The groups are shells around one centre, one inside the other: the same stretched ball of 6 dimensions in 9 sizes.
In the rows, 128 means zero.
Some rows, each with its group after it:
[141 117 111 195 132 193 115 185 112 132 135 177 104 148 135 120  76 129
 128] | Y
[128 102 135 150 110   9 179 145 191 156 121  93 145 137 114 165 187 118
  92] | Q
[100 126  86  99  93 110 111 138 117 113 144 167 151 189 123 141 116 112
 154] | H
[ 93 164  35 139  84  96 114 159 112  98 102 134  94 179 172  87 150 176
 130] | Z
[145 110  91 182 102 136 151 173 144 135 117 206 119 159 150 120 112 141
 150] | H
[103 116 114 104 113  91 126 128 134 130 144 122 148 162  99 159 134 104
 118] | L
[141 115 189 124 128  49 139 136 164 146 128  81 158 113 129 140 153 101
 124] | C
[141 122 141 139 113  97 137 147 147 134 117 142 138 132 149 115 132 127
 149] | S
[113 158 139  75 138 198  80 102  82 104 113 114 109 103 144  68  96 144
 161] | H
[112 156  61 140 101 150 116 149 107 105  96 157  88 149 172  71 125 178
 148] | G
[153  80 188 150 139  49 193 127 200 178 121  97 148  92  92 169 170 104
  93] | Z
[100 158  40 101  82 129 127 122 113  99  88 172  98 159 170  70 144 184
 166] | Y
[146 119 127 166 119 100 160 151 159 143 101 136 112 116 149 108 147 149
 126] | L
[142 117 146 194 122  70 128 195 151 142 139 106 135 151 142 145 129 109
 104] | L
[150  92 166 197 136  69 156 180 173 163 142 105 140 131 110 171 136  97
  85] | W
[129 104 144 113 115  75 156 121 163 145 126 131 152 131 112 149 149 111
 131] | L
[111 119  93 126 116 167 114 141 109 122 142 173 127 165 110 136  94 119
 138] | G
[109 147  91  97 106 163  97 127  96 102 120 164 122 154 150  91 104 142
 169] | S
[115 157  77 100  94 138 120 120 113 102  88 163 105 138 178  61 135 176
 177] | Y
[120 158 126 103 127 208  69 134  75  98 123 150 114 131 161  69  74 138
 177] | Q
[151 117 150 190 148 194 107 181 112 137 138 150 109 125 135 116  73 118
 125] | Y
[102 154  70  82 106 202  96 111  83  96 108 183 104 147 150  71  97 161
 180] | G
[142 129 120 127 109 146 134 134 132 124 102 181 122 126 164  85 117 148
 177] | H
[108 121 140 122 122  81 105 152 127 129 159  94 155 164 105 165 123  87
 108] | W
[109 129 103 101 138 211 116 105  99 123 119 147  97 116 104 105  99 144
 130] | C
[124 131 111 190 122 116 106 196 119 126 141 118 115 166 142 132 109 122
 103] | G
[117 133  76 143 116 165 133 139 117 122 107 161  93 138 136  99 120 161
 130] | L
[110 128 176  57 137  61 138  76 152 138 115  43 145  88 102 129 175 117
 112] | Q
[111  98 178  66 140  95 131  91 144 147 155  91 171 122  62 179 132  73
 113] | Z
[104 154  97  86 122 169 107 103  99 108 101 123  97 117 141  76 124 163
 145] | S
[114 114 124  78 141 178 151  72 129 140 107 134 108  88  87 115 132 143
 125] | Y
[120 120 122 170 125  72 137 168 148 141 133  85 120 145 118 150 147 122
  80] | C
[ 85 161  42  89  85 113 114 120 106  96 101 142 106 168 156  86 148 171
 150] | C
[ 90 155 108   4 122 180 111  38  96 103  93 126 113  95 121  68 134 161
 173] | Z
[102 130 130  63 140 187 107  84 100 122 127 122 121 111  95 114 106 125
 136] | L
[129 121 169  83 125 103 126 106 140 132 125 115 155 114 124 123 132 108
 153] | W
[148 123 153 152 124 139 114 162 127 129 129 153 136 133 153 110  98 117
 158] | G
[154 109 184 158 129  95 123 169 149 143 144 127 159 133 137 142 110  90
 140] | C
[131 129  62 207  95 115 138 199 134 125 115 176 100 177 166 113 124 156
 126] | H
[130 147 184  92 153 148 102 104 115 125 108  68 115  73 140  81 124 135
 135] | Q
[112 147 154  59 146 161 108  77 108 119 105  81 111  79 123  83 130 143
 137] | C
[152  93 210 122 158 111 159 109 168 166 124  91 142  71  93 145 138 101
 109] | W
[ 75 154  87  61 111 114  93 103  98 102 129  93 125 156 116 117 137 133
 126] | G
[108 148  64 103 107 182 122 112 103 107  93 171  90 133 150  70 121 177
 159] | W
[130 118 110 154 101  92 132 167 142 130 132 160 141 168 142 135 124 120
 142] | S
[ 92 147  58 133 116 193  86 153  78 102 135 154  95 173 128 109  88 145
 126] | Z
[ 92 135 128  72 107  60 103 120 125 116 148  87 163 166 111 151 142  97
 128] | H
[138 107 140 118 109  57 176 117 178 149 104 131 143 116 129 130 171 131
 136] | Y
[124 129 145  90 130 171 103 114 108 120 130 146 136 124 125 109  96 117
 162] | S
[129 111 191  88 127  74 117 121 146 138 150 102 180 131 109 156 127  76
 143] | Z
[121 118 175  72 151 142 130  81 132 141 122  91 133  83  92 124 130 115
 123] | S
[ 95 142  31 126  68 101 116 160 114 100 125 192 129 214 157 117 127 146
 162] | Q
[150 118 144 186 120 115 119 190 136 134 136 149 136 151 153 127 103 112
 138] | W
[ 72 161  48  31  99 208  77  83  62  82 121 178 115 167 128  82  94 152
 183] | Q

New rows. What belongs after each?
[101 147  93 125 111 154  73 163  85 101 149 142 128 183 139 119  86 117
 143] | C
[ 83 155  97  56 106 119  85 106  94  98 131 110 136 160 128 111 126 127
 149] | W
[ 74 156  59  31 116 209 101  62  76  96 105 148  95 129 112  79 116 167
 156] | Z
[ 94 137  37 154  90 116 116 172 112 110 132 163 111 202 136 131 122 143
 120] | Y
[ 96 125 104 113  98  59 105 155 127 118 159 117 163 197 114 168 131  92
 122] | Y
[123 152 120 126 143 219  90 131  83 111 111 130  86 107 148  68  87 156
 143] | Y
[159 126 178 131 134 153 122 135 132 132 111 146 131  95 160  86 105 129
 171] | Q
[150 122 131 182 125 145 131 173 134 135 116 157 112 128 156 104 108 138
 139] | S
[108 124 126 120 104  25 132 146 153 131 137  86 155 163 123 156 163 107
 110] | C
[107 144  86 109 111 117 134 117 127 119  98 121 102 129 141  94 151 163
 128] | L
[159  83 197 192 131  33 154 188 185 168 157 104 172 141 111 190 136  69
  98] | Y
[107 148 138  98 131 119  98 123 111 117 123  76 121 122 131 106 130 129
 122] | L
[133 120 136 173 123  70 140 169 154 142 126  95 125 137 133 139 147 124
  97] | S
[139 116 184 130 156 133 133 123 141 148 123  84 122  83 111 123 127 117
 107] | S
[148  84 190 116 143  88 180 102 183 170 122 111 150  84  86 158 154 103
 113] | H
[141  94 173 112 137 126 150 113 153 153 133 139 150 107  96 148 122 100
 134] | L
[132 106 121 195 111  49 148 192 164 147 141 118 138 169 125 167 144 108
  92] | G
[117 121  95 142  93  92 121 167 131 121 141 166 148 188 137 143 119 113
 145] | G
[126 116 131  92 133 175 142  92 129 135 110 153 117  99 109 108 119 138
 146] | S
[114 127  82 116 115 186 126 122 109 120 115 181 107 141 125 104 105 149
 149] | L
[156  97 194 148 149  93 167 128 175 166 116  93 132  78 110 138 149 115
 104] | W
[140  96 142 115 131 147 168 102 155 152 112 164 128 101 102 130 129 128
 139] | C
[134 145 125 162 145 200 103 155 100 121 110 125  82 106 152  77  94 156
 126] | Z
[118 142  58 119 101 157 151 114 126 117  78 178  84 124 158  68 143 191
 155] | Z
[141 121 149 150 110  44 146 157 166 139 117 109 144 134 152 126 157 123
 129] | C
[123 113 141 159 122  65 127 170 148 141 149  98 146 157 114 165 134  97
  97] | S
[109 127 113 147 120  98 113 162 125 127 143 103 128 162 118 147 126 114
 101] | S
[119 137 164  91 145 121 122 100 128 131 111  65 118  86 119 105 143 133
 115] | G
[142 111 203 105 158 162 115 113 127 143 138 107 143  88 104 128  98  95
 135] | W
[ 96 126  99  74 108  94 139  95 136 125 119 119 133 140 106 132 155 133
 127] | W
[118 125  91 171 106 107 117 184 126 124 140 148 127 181 137 140 115 121
 120] | S
[ 96 143  90  96 100  80 121 125 126 114 119 110 129 157 134 119 152 138
 129] | S
[ 98 149 111  56 117 127 118  82 115 112 103 106 118 115 130  90 147 151
 146] | L
[113 159  77 123 107 154 109 138 103 104  97 145  93 139 169  68 123 172
 153] | W
[119 148 119 121 129 186  86 141  90 108 124 138 109 134 148  87  89 138
 151] | L
[156 128 139 178 116  90 154 164 160 139  93 131 112 111 175  91 148 155
 137] | Z
[ 83 161  51  72  92 153  95 111  87  90 112 156 111 169 146  85 121 159
 163] | W
[ 83 163  82  66 121 173  88  97  81  97 112 110  98 133 129  83 120 157
 137] | G
[111 128 103  73 101 112 140  96 135 121 108 155 136 136 130 109 144 141
 163] | G
[135 106 157 155 124  85 125 168 146 142 153 122 157 154 116 164 117  87
 119] | S
[115 117 155  63 130 126 126  87 130 132 131 118 150 115  98 134 128 107
 143] | S
[109 143  70  91 110 200 122 101 100 108  96 184  94 128 141  72 111 172
 168] | G
[102 147 108  85  94  67 109 127 125 108 122 115 147 162 150 113 148 128
 153] | H
[148 105 153 126 135 145 162 111 154 150 104 150 121  89 120 112 131 136
 140] | L
[161  95 162 165 151 170 169 130 157 162 107 151 106  77 114 118 119 136
 120] | H
[125 139 111 173 110  94 108 187 125 120 130 119 123 165 160 118 122 129
 123] | L
[113 125 141  69 104  64 128 106 144 125 127 116 164 141 125 133 151 110
 154] | Y
[122 160 134  94 130 168  96 113 100 107  99 114 104 101 164  59 116 158
 161] | Y
